Each new row is followed by what is left after taking away its nearest point in the smallest flat space through zero that holds the last named rows.

k_919 (3 x 16):
[[-0.85 -2.24  4.21  0.55 -3.34  2.67  0.41 -1.61  1.21 -2.81 -1.34 -1.03
  -2.75 -0.66 -0.04  0.01]
 [-2.47 -0.77  3.63  0.04 -0.15 -0.15 -0.87 -2.67  0.43  0.42 -1.64  0.32
  -2.16 -2.03 -0.74 -0.25]
 [-0.67 -2.26  2.56  0.03  0.49 -0.05 -1.90 -1.45  1.79 -0.83  0.38  2.33
  -2.12  4.31  0.75 -0.16]]
New rows:
[-2.47 -3.69  1.13  2.56  1.41 -1.31  1.49 -1.06 -1.14  0.86  2.32 -0.73
  1.11 -0.52  1.49 -0.90]  [-1.83 -3.59  0.46  2.62  0.94 -0.89  1.96 -0.40 -1.25  0.42  2.57 -1.17
  1.52 -0.41  1.63 -0.81]
[ 0.43  2.10  0.08  1.02  0.55  0.23  0.06  0.20  0.84  2.27 -3.22  2.85
 -0.55 -1.82  1.42  1.30]  [ 1.27  1.52 -0.07  1.17 -0.33  1.10  0.37  0.81  1.21  1.12 -2.80  2.67
 -0.61 -0.54  1.85  1.40]
[ 0.15 -0.93 -1.04 -0.08  1.42 -2.15  1.66  1.26 -0.31 -0.23  0.29  0.34
  0.53 -0.07  0.16 -0.41]  [-0.22 -1.47  0.13  0.04  0.70 -1.59  1.68  0.72 -0.02 -0.80 -0.12  0.15
 -0.22 -0.35  0.10 -0.43]

k_477, 3 rows:
[[-3.20  1.67  0.43  5.05 -0.53  2.48 -0.67  0.75  3.99 -3.09 -0.26  1.94
   0.84 -0.70 -2.68  0.83]
 [-1.56  2.49  1.51 -0.54  1.29 -0.55 -1.42 -1.57 -2.78  0.65 -0.28 -0.27
   1.08 -1.42 -0.01 -0.69]
 [-0.26 -0.94  0.70 -1.26  3.01 -4.73 -1.85  1.02  1.91 -3.48 -1.15 -0.08
   0.13  3.22  1.14  0.82]]
New rows:
[ 1.27 -1.49  1.91 -0.99  0.24  3.46 -4.18 -2.02  0.37 -3.03 -0.50  0.31
 -0.63  0.59 -0.80 -1.67]  [ 1.91 -1.92  1.61 -1.51 -0.11  3.61 -3.76 -2.03 -0.03 -2.37 -0.33  0.08
 -0.88  0.56 -0.53 -1.78]
[ 2.18  0.68  1.82 -1.55 -0.71 -0.86 -0.68  0.65 -0.25 -0.07 -1.49  1.49
 -1.64  1.65  1.78 -0.43]  [ 1.39  1.44  1.91 -0.24 -1.28  0.52 -0.61  0.49  0.04 -0.05 -1.36  1.91
 -1.39  0.78  0.97 -0.46]
[-0.51 -4.20 -0.87  4.20  1.21  0.64  0.01 -0.21 -1.77  0.55 -0.22 -4.20
 -0.62 -0.30 -1.83  0.74]  [-0.80 -3.84 -0.45  3.76  1.93 -0.22 -0.54 -0.43 -2.22  0.29 -0.44 -4.33
 -0.39 -0.14 -1.60  0.68]

k_686, 3 rows:
[[ 0.38 -3.75 -2.01  2.35  0.93 -1.95  1.72 -1.15 -2.13 -1.22  1.50 -3.60
  -1.32 -1.67 -0.86  0.31]
 [ 1.62 -2.90 -1.15  0.41  1.14 -1.01  1.02 -4.94  0.19 -0.62  1.65 -2.21
   0.74  1.11 -1.15  0.06]
 [ 4.36  0.17 -1.52  2.28  0.56  0.27  2.34 -1.56 -4.85  1.54  2.37  2.86
   2.65  1.75  1.70  5.14]]
New rows:
[ 1.00  0.54  2.58  2.23  0.29  0.11  4.20 -0.52  0.10  1.20 -2.61  0.57
  2.13  2.48 -0.59  1.18]  [-0.25 -0.02  2.61  2.22  0.21 -0.31  3.91  0.38  0.70  0.60 -3.07 -0.73
  1.00  1.42 -1.05 -0.02]
[ 1.86 -0.10 -1.01 -3.02 -0.07 -0.93  3.08  0.72 -2.19 -2.64 -3.44  1.40
 -2.77 -1.52  1.39 -3.10]  [ 2.67 -0.03 -0.97 -3.34  0.11 -0.71  3.15 -0.76 -1.95 -2.38 -3.10  1.89
 -1.93 -0.54  1.38 -2.73]
[-0.24  1.10 -0.63  1.11 -0.69 -1.57  0.13  0.38 -1.25  1.07 -0.31  2.57
 -0.47  0.62  1.39 -0.35]  [-0.59  0.21 -0.69  0.81 -0.46 -1.92 -0.01 -0.76 -0.30  0.59 -0.27  1.37
 -0.76  0.60  0.73 -1.30]
[ 0.23  0.42  1.52 -0.65  0.79 -0.92 -1.19  1.78  0.36  1.03 -3.06  0.05
  4.01 -1.71  0.29 -0.61]  [ 0.79 -0.76  0.88 -0.04  1.19 -1.44 -0.59  0.63 -0.22  0.77 -2.39 -0.86
  4.02 -1.74  0.01 -0.30]
[ 0.00 -2.09  1.24  0.05  4.20 -1.41 -3.02  0.72 -0.58 -3.22 -0.27  1.56
 -0.78  0.00 -4.20  2.07]  [ 0.17 -1.34  1.52 -0.20  4.04 -1.03 -3.19  1.01 -0.56 -2.89 -0.43  2.44
 -0.41  0.35 -3.89  2.37]

k_29, 3 rows:
[[-0.89  2.76 -4.85 -0.32  2.90 -0.88  0.03  0.78 -0.80  0.83 -0.26 -3.90
  -0.08  1.91 -0.39 -1.06]
 [-1.33  2.65  0.89 -0.30 -1.69  0.73  1.85 -1.85  2.10  2.78  1.42 -6.00
  -2.61  3.06  0.36 -2.61]
 [ 2.08  6.00 -4.25 -3.16 -0.25  2.39 -1.65 -0.43  2.86 -1.61  0.14 -1.32
   0.12  2.06  3.31 -1.14]]
New rows:
[-2.98  0.04 -0.18  2.70 -2.79  0.22 -3.23 -0.90  4.20  0.39 -3.24  0.26
  3.20  0.10  0.60 -0.58]  [-3.45 -0.25 -0.84  3.09 -1.94 -0.39 -3.07 -0.55  3.48  0.71 -3.39 -0.27
  3.28  0.15  0.00 -0.56]
[ 0.78 -1.51  1.36  0.73  0.79 -1.07  2.00 -0.15 -0.16 -1.65  1.21 -4.20
 -1.32 -1.12  0.25  1.74]  [ 1.69 -0.80  0.51  0.01  0.83 -0.54  1.17  0.07  0.19 -2.75  0.96 -2.87
 -0.71 -1.43  1.06  2.11]
[-0.09  1.31  2.18  0.75 -1.68 -1.19 -2.03 -1.00  0.96  0.50  1.08 -1.75
  0.42 -2.20  0.43  2.92]  [-0.19  1.60  0.75  0.76 -0.60 -1.59 -2.26 -0.50  0.37  0.37  0.80 -1.98
  0.77 -2.13  0.20  3.02]
[-0.29  1.16  3.57 -3.10  0.39 -1.61 -3.40  0.87  0.90 -1.99  1.68 -0.12
  2.52  0.67  2.74  0.37]  [-1.39  0.38  3.26 -2.20  1.42 -2.67 -2.72  1.17 -0.19 -0.97  1.63 -1.51
  2.28  0.90  1.54  0.18]
[-0.86  1.79 -3.07  2.44 -0.13  4.20 -0.04  0.85  3.39  0.82  0.56 -1.08
  0.47 -0.23 -0.51  1.57]  [-1.20 -0.01 -1.66  3.23 -0.26  3.69  0.25  0.97  2.69  0.98  0.48 -0.10
  0.58 -1.05 -1.27  2.07]

k_648:
[[ 1.24 -1.89  0.91 -1.83 -1.13  1.36 -0.78  0.00 -4.45 -0.47  1.42 -0.62
  -0.74  0.37  0.28  1.46]
 [ 1.55 -0.51 -0.85 -1.89  3.60  0.97 -1.41  1.70  0.85  1.21 -1.40  0.40
   0.00  0.38  1.76 -0.92]
 [ 3.08 -0.62 -3.04 -1.49 -0.04 -0.84 -3.27  0.85 -1.99  1.96 -3.63 -1.33
   1.60 -0.59  1.75 -0.59]]
New rows:
[-0.75 -1.30  1.34 -0.31  2.08 -0.22 -0.61 -0.67  0.74 -0.64 -4.20  0.63
 -0.90 -2.06 -0.22  2.72]  [-1.03 -1.37  1.69 -0.05  1.19 -0.27 -0.31 -1.06  0.16 -0.99 -3.67  0.51
 -1.01 -2.09 -0.61  3.08]
[ 3.03  2.16  2.34  2.41  0.39  0.47  0.41 -0.63  0.55 -1.63 -0.49 -0.59
 -0.61  2.00 -0.57 -0.53]  [ 3.58  1.90  2.00  2.01  0.35  0.50 -0.12 -0.49 -0.10 -1.39 -0.88 -0.82
 -0.46  1.96 -0.28 -0.49]
[-2.07  1.55 -0.18 -2.03 -0.97  0.85  0.77 -0.43  0.69  0.39 -1.65  1.82
 -2.96 -1.98  2.74 -1.89]  [-1.91  1.30 -0.14 -2.06 -1.90  0.79  0.64 -0.71 -0.38  0.24 -1.47  1.52
 -2.93 -2.05  2.58 -1.52]
[ 2.00  0.99  0.01 -0.03 -0.38 -0.66 -0.33  0.62  0.29  2.73  2.05  3.63
 -0.23 -0.88 -2.31 -1.21]  [ 2.19  0.82 -0.04 -0.16 -0.71 -0.65 -0.50  0.56 -0.27  2.73  2.04  3.47
 -0.20 -0.91 -2.29 -1.06]
[-0.80 -0.29  0.01 -0.16 -1.80 -1.04 -0.33  0.66  1.28  1.47  4.20 -0.66
  1.42  0.26 -0.60 -0.05]  [-0.09 -0.50 -0.50 -0.80 -0.92 -0.87 -1.02  1.17  1.23  1.96  3.50 -0.70
  1.57  0.30  0.02 -0.32]
[-1.39 -1.44 -0.05 -0.06  0.25 -0.77 -0.96  0.40 -0.22  0.06 -0.64 -0.58
  0.88  0.22  1.85  0.63]  [-1.86 -1.30  0.33  0.24  0.14 -0.74 -0.49  0.23  0.09 -0.22 -0.18 -0.42
  0.70  0.27  1.56  0.70]

k_560, 3 rows:
[[ 1.88  1.12 -0.46 -0.62 -0.57 -1.53  0.40 -1.02 -1.94 -1.40 -0.12  3.04
  -1.39 -0.24 -2.11  3.65]
 [ 0.74  1.80 -0.56 -4.42  1.14 -0.93  2.31 -1.63 -0.64 -2.13  2.09 -3.05
   1.90 -1.36  2.25 -1.04]
 [ 3.08  2.85 -1.12 -3.19 -0.92 -0.45  0.49 -4.50 -2.07 -0.78  1.78 -0.88
  -1.05  3.73 -2.23  0.65]]
New rows:
[ 2.35 -0.04 -1.92 -0.12  0.46  0.03  0.00  2.01 -0.11 -0.34 -1.39 -0.88
  1.92 -0.82 -1.33  3.37]  [ 2.04 -0.18 -1.87  0.04  0.39  0.76 -0.37  1.73  0.43  0.41 -1.22 -2.10
  2.11  0.25 -1.10  1.95]
[-0.76  1.21 -0.44 -1.64  0.13  2.50 -0.05  0.04  0.93 -0.54  1.34  0.43
  0.21 -0.40  3.18  1.66]  [-0.64  1.01 -0.41 -0.73 -0.31  2.79 -0.69 -0.05  0.93  0.06  0.97  1.07
 -0.44  0.54  2.30  1.88]
[-0.04 -1.03 -0.37 -2.48 -2.42  1.14  0.44 -0.97 -0.55 -1.10 -0.46 -0.33
  0.03 -0.32 -0.55 -0.16]  [-0.53 -1.59 -0.17 -1.59 -2.43  1.34  0.11 -0.24 -0.19 -0.73 -0.90  0.04
 -0.03 -0.59 -0.50 -0.21]
[ 0.49  1.14  0.19  2.97  0.85 -0.82  0.09  1.56  0.02  1.02 -1.58 -0.52
  1.95 -1.22 -2.32 -2.84]  [ 1.34  1.98 -0.12  1.75  0.82 -1.35  0.62  0.59 -0.72  0.28 -1.07 -0.47
  1.86 -1.11 -2.63 -2.16]

k_596 (3 x 16):
[[-1.64 -0.46  1.74 -2.56  2.52  2.78 -0.26  0.47  2.88 -2.21 -3.84 -1.61
   1.17  0.75  1.13 -1.93]
 [ 2.84  3.17  2.23  0.86  3.77  0.58 -2.00  1.44  3.85 -2.40 -2.15 -1.73
   0.53 -0.08 -1.13  4.36]
 [-0.08  2.58  0.60 -0.11  2.75 -0.30 -0.18  3.79  0.08 -0.78 -3.68 -0.46
   1.15 -4.95 -0.52 -0.28]]
New rows:
[-0.61 -0.97 -1.72  0.88  0.17  1.40 -0.65 -0.01  1.47  2.39  3.66  0.77
 -1.28  0.88 -1.78 -1.26]  [-0.68 -0.16 -1.20  0.56  1.46  1.72 -0.85  1.14  2.10  1.75  2.05  0.33
 -0.79 -0.33 -1.83 -1.33]
[-4.61 -0.44  1.32  1.99  0.68  0.32 -1.54 -1.01 -0.16 -4.81  2.57 -0.76
  1.65 -2.36  3.49  0.67]  [-4.14 -0.25  1.08  2.54  0.31 -0.19 -1.59 -1.12 -0.53 -4.48  3.30 -0.52
  1.42 -2.39  3.22  1.27]
[ 1.11  1.02  0.66 -1.34 -3.08  0.46 -0.15 -0.73 -2.59 -1.53 -1.85 -2.20
 -3.22  1.90 -1.14  3.21]  [ 0.19  0.89  0.50 -1.90 -2.94  0.58  0.26  0.01 -3.15 -1.43 -2.80 -2.10
 -2.89  0.67 -0.87  1.83]
[ 1.23  0.23  1.92  0.13  2.46 -2.15  2.14  0.62 -0.99  0.32  2.65 -1.19
  1.10  1.15  2.41 -0.25]  [ 0.87  0.13  1.96 -0.18  2.61 -1.95  2.24  0.81 -0.99  0.23  2.20 -1.25
  1.25  0.90  2.56 -0.75]
[-3.21  1.07 -1.33 -2.53 -1.15  1.12 -1.32  0.50 -2.01 -1.10 -0.51 -1.79
 -1.13 -4.44  1.31 -1.23]  [-1.59  1.20 -0.90 -1.66 -1.31  1.12 -2.11 -0.99 -0.72 -1.44  1.12 -2.09
 -1.70 -1.88  0.89  1.26]

k_804:
[[-1.10 -1.88  1.36 -0.31  1.67 -0.88  0.47 -0.39  3.60 -1.09 -3.89  1.34
  -0.16 -0.81 -0.83  0.31]
 [-3.85  0.94  0.68 -1.20  3.61 -1.75 -1.63  1.35  1.00 -1.33 -1.52  0.93
   2.58 -2.91  2.83 -0.64]
 [ 1.90 -2.02 -1.81 -1.15  3.41  1.13  0.99  3.99 -2.71 -2.50  1.06  2.10
   0.68 -0.71  2.96  0.93]]
New rows:
[ 1.09 -0.66  0.46  2.04  2.00 -2.70 -2.08 -2.77  2.89 -2.36  2.50 -1.11
  0.23 -2.14  0.99 -2.15]  [ 2.59 -1.31 -0.08  2.18  1.56 -1.97 -1.42 -2.43  2.08 -2.43  3.16 -1.00
 -0.41 -1.41  0.70 -1.79]
[-2.91  0.83 -0.12 -2.02  0.23 -1.00 -0.25 -1.99  0.76  0.97  2.50 -0.46
 -2.66 -0.10  1.57 -1.12]  [-1.50 -0.72 -0.42 -2.10  0.71 -0.41  0.72 -1.32  0.84  0.25  1.98  0.35
 -3.31  0.32  1.31 -0.53]
[-2.90 -0.82  1.71  0.47 -2.07  0.14  0.73  1.20  2.65 -1.32 -1.40 -0.21
 -1.97 -1.80  2.08  0.29]  [-1.70 -0.53  0.91  0.63 -2.81  0.85  0.93  1.61  0.89 -1.03  0.34 -0.58
 -2.22 -1.15  2.30  0.39]

k_974, 3 rows:
[[ 0.06 -3.89 -3.01  0.22 -0.09  2.65 -1.55  0.31  0.26 -1.68 -2.18 -1.19
  -1.50 -2.17 -2.23  0.27]
 [-2.53  2.18  0.68 -0.63  0.73 -2.97  0.85  0.64  1.68 -1.51 -2.04 -1.57
   1.44  1.95  1.13  0.65]
 [ 2.32 -0.50 -0.30  0.40 -0.31  1.59 -2.71 -1.33  2.57 -1.08  0.19  0.00
  -1.54 -0.92 -0.70 -0.28]]
New rows:
[ 2.33 -2.61  1.86  1.92 -1.88  2.88 -2.31  1.45 -1.10  2.43 -1.62  1.25
  2.71 -1.84 -2.37  1.69]  [ 1.03 -0.56  2.83  1.53 -1.45  0.71 -1.82  1.62  0.21  1.68 -2.45  0.50
  3.71 -0.32 -1.32  2.01]
[-1.50  1.52 -2.02 -0.38 -0.70 -0.90 -0.87 -2.36 -2.32  1.35 -1.96  2.60
 -1.97 -0.32  2.49 -0.21]  [-1.33  1.43 -2.20 -0.36 -0.68 -0.76 -1.45 -2.54 -1.53  0.80 -2.34  2.31
 -2.22 -0.41  2.33 -0.17]
[ 1.17 -2.88 -2.48  2.09 -1.39  0.05 -1.99 -1.00 -1.73 -0.33  0.46  1.16
 -0.80  1.88 -0.37  2.65]  [ 0.47 -1.27 -1.54  1.86 -1.15 -1.45 -1.47 -0.94 -1.15 -0.44  0.37  0.96
 -0.05  2.98  0.50  2.77]
[-0.15 -0.35 -2.63  1.32 -2.66  2.91 -1.88  2.71  1.06 -0.26  0.18 -0.42
 -2.70 -2.52 -1.11 -0.63]  [-1.25  2.05 -1.02  0.99 -2.39  0.68 -0.37  3.00  0.74  0.43  0.70 -0.21
 -1.35 -0.88  0.33 -0.55]
[ 1.81  1.37  1.27 -1.70  2.63 -1.14 -0.63 -1.12  1.61  2.49 -2.53 -0.41
  1.71  2.32 -1.90 -1.81]  [ 1.77 -0.17  0.37 -1.59  2.49 -0.09 -0.31 -0.75  0.20  2.92 -2.54 -0.23
  1.43  1.47 -2.59 -1.84]
[-2.09 -2.56 -2.31 -0.64 -1.98  0.74 -0.75  2.54 -2.15  1.63  2.01 -0.14
  0.52 -0.90 -2.40 -0.01]  [-1.46 -0.04 -0.80 -0.73 -1.83 -0.68 -1.85  1.61  0.72  0.75  2.16 -0.38
  0.67  0.34 -1.36 -0.04]

k_225:
[[ 2.67  0.50  5.44 -4.30  0.56 -2.46  0.09  0.33  1.19  3.22  1.81 -0.01
   3.00  1.70 -0.25 -2.77]
 [ 0.64 -0.59 -0.05 -0.70 -0.67 -1.73  2.75 -1.88  1.88  0.70  0.35  0.86
   0.40 -1.37 -3.49  0.45]
 [-3.05 -1.54  0.32 -0.98 -1.20 -1.24  1.74  0.43  0.27 -2.52  0.56 -2.97
  -1.82  0.39 -0.97  2.53]]
New rows:
[ 0.41  1.82  1.18  2.13 -1.28 -0.49 -0.24 -3.64  2.67 -1.18 -0.24  0.07
  1.48 -0.48  1.50  0.04]  [-0.17  1.67  1.56  1.85 -1.34 -0.50 -0.49 -3.13  2.38 -1.64 -0.10 -0.70
  1.21 -0.01  2.05  0.28]
[-2.05 -1.05  2.22  1.40  1.35  0.23  0.62 -0.42 -0.06 -0.94  0.52  1.17
 -0.59  2.20  0.22  1.76]  [-1.14 -0.71  2.00  1.66  1.58  0.37  0.55 -0.84  0.13 -0.18  0.38  2.15
 -0.07  1.84 -0.04  1.17]
[-1.33  1.61  1.15  1.99 -0.75 -3.57 -0.04  2.27  1.73  0.61 -0.10 -1.11
  2.27  0.27 -0.17 -2.75]  [-1.80  1.54 -0.24  3.10 -0.85 -2.96 -0.04  2.08  1.50 -0.03 -0.57 -0.90
  1.63 -0.24 -0.21 -2.17]

k_118 (3 x 16):
[[-2.47  3.66  1.18  0.11  1.89  0.40  1.47 -2.14 -1.85  0.32 -2.07  3.05
  -0.31  0.75 -0.87  2.45]
 [ 0.83  6.00  2.05 -2.34 -0.63  0.51  2.31 -0.28 -4.27 -0.66  0.50  5.75
  -1.28 -1.68 -2.49  0.88]
 [-1.90  1.00 -0.83  1.57 -2.54 -0.17  1.22 -2.32 -1.33  1.22  1.20  1.95
  -0.04  0.21  0.14  2.54]]
New rows:
[ 0.05  0.17  0.58  0.70 -2.13 -0.26 -0.63  2.39  0.88 -1.65  1.67  1.45
 -0.43  1.06  1.37  0.36]  [-0.66  0.49  0.93  0.75 -0.67 -0.14 -0.67  2.09  1.10 -1.70  0.47  1.34
 -0.35  1.58  1.38  0.64]
[ 2.54  2.56  0.90  0.63 -3.19 -1.01  1.98 -0.03 -0.75  0.22  0.15  0.29
 -0.82  0.05 -0.18  0.22]  [ 1.77  1.45  0.88  1.08 -1.26 -0.98  1.30 -0.08  0.58  0.21 -1.36 -1.31
 -0.43  0.98  0.38  0.09]
[-1.35 -0.88  4.20  0.57  0.44 -0.22  0.61 -0.87  0.20  0.14  2.07 -0.53
 -0.47 -1.75  0.01 -0.12]  [-1.35 -0.99  4.21  0.57  0.60 -0.22  0.54 -0.82  0.32  0.12  1.97 -0.68
 -0.44 -1.70  0.05 -0.19]
[-0.23 -1.21 -1.92  0.28 -0.86  1.85  0.00 -0.60 -0.82 -2.39  0.71 -2.30
 -1.03 -0.61  1.40  0.42]  [-0.34  0.03 -1.27 -0.25  0.07  2.03  0.31 -0.65 -1.39 -2.63  0.01 -1.43
 -1.22 -0.63  0.92  0.55]
[ 0.83 -1.43  4.20 -1.47  1.00  2.17 -0.12 -0.23 -0.23 -2.42  0.27  1.33
 -1.62 -0.48 -1.28  1.10]  [ 0.04 -2.71  3.26 -0.26 -0.12  1.94 -0.26 -0.97  0.35 -1.77  0.86  0.57
 -1.31 -0.07 -0.57  1.77]
[ 0.85  0.21  0.88  0.04  1.34  1.18  3.64  0.48  0.08 -2.02  0.33 -1.28
  1.14  1.16  3.21  0.57]  [ 0.99  0.30  0.71  0.11  0.49  1.13  3.82  0.39 -0.23 -1.91  0.95 -0.93
  1.07  0.92  3.16  0.70]

k_641 (3 x 16):
[[ 2.62 -0.43  0.46 -1.57 -0.57 -1.07 -0.83 -1.39 -0.64  0.28  2.12  0.06
   0.16 -2.43  3.16  0.75]
 [ 1.59  3.54 -1.80  0.04  1.81 -1.57 -4.60 -0.44  3.91 -1.61 -2.64 -1.15
  -1.89  2.10  1.08 -0.49]
 [-2.92  0.30  3.02 -1.24  1.90 -2.50 -0.28  3.47  1.08 -1.12  3.02 -1.52
  -1.88 -0.70 -1.60  0.33]]
New rows:
[ 0.58 -0.31  0.17 -0.12 -0.47  0.37  4.20  1.38  0.52 -0.27  1.62  0.02
 -0.18  1.98 -1.82  2.13]  [ 2.11  0.55 -0.55 -0.42 -0.33 -0.11  2.68  0.47  1.34 -0.53  1.14 -0.12
 -0.47  1.96 -0.43  2.17]
[-0.30 -0.36  0.01  0.19 -0.23 -0.01 -2.51 -1.30  1.51 -0.04 -0.97  0.13
  1.52 -1.35  1.28 -1.12]  [-1.48 -0.90  0.65  0.33 -0.21  0.17 -1.53 -0.50  1.04  0.06 -0.50  0.14
  1.60 -1.36  0.26 -1.13]
[-0.78 -0.25 -0.25 -0.06  0.01 -0.09 -1.73 -0.30  0.35 -0.29  0.27 -0.05
 -0.71  0.26  0.08  0.45]  [-0.84 -0.69 -0.26  0.07 -0.33  0.31 -1.13 -0.45 -0.18 -0.02  0.32  0.19
 -0.35  0.12 -0.03  0.46]
[ 0.21 -0.43  0.35 -0.15 -2.82  2.80  1.60 -0.88  3.08 -0.01 -0.39  0.30
  0.14 -0.26  2.19  0.01]  [-0.71 -0.13  1.05 -0.37 -2.16  2.12  1.35  0.15  3.63 -0.42  0.14 -0.18
 -0.49 -0.16  1.57  0.02]
[ 0.53  2.77  0.11 -1.25 -0.23  2.04  0.32  1.06 -1.60 -1.80 -0.38  0.83
  0.08  0.09  0.52 -2.28]  [ 0.42  2.64  0.45 -1.46 -0.18  1.82  0.40  1.26 -1.69 -1.82  0.10  0.75
  0.00 -0.20  0.57 -2.19]
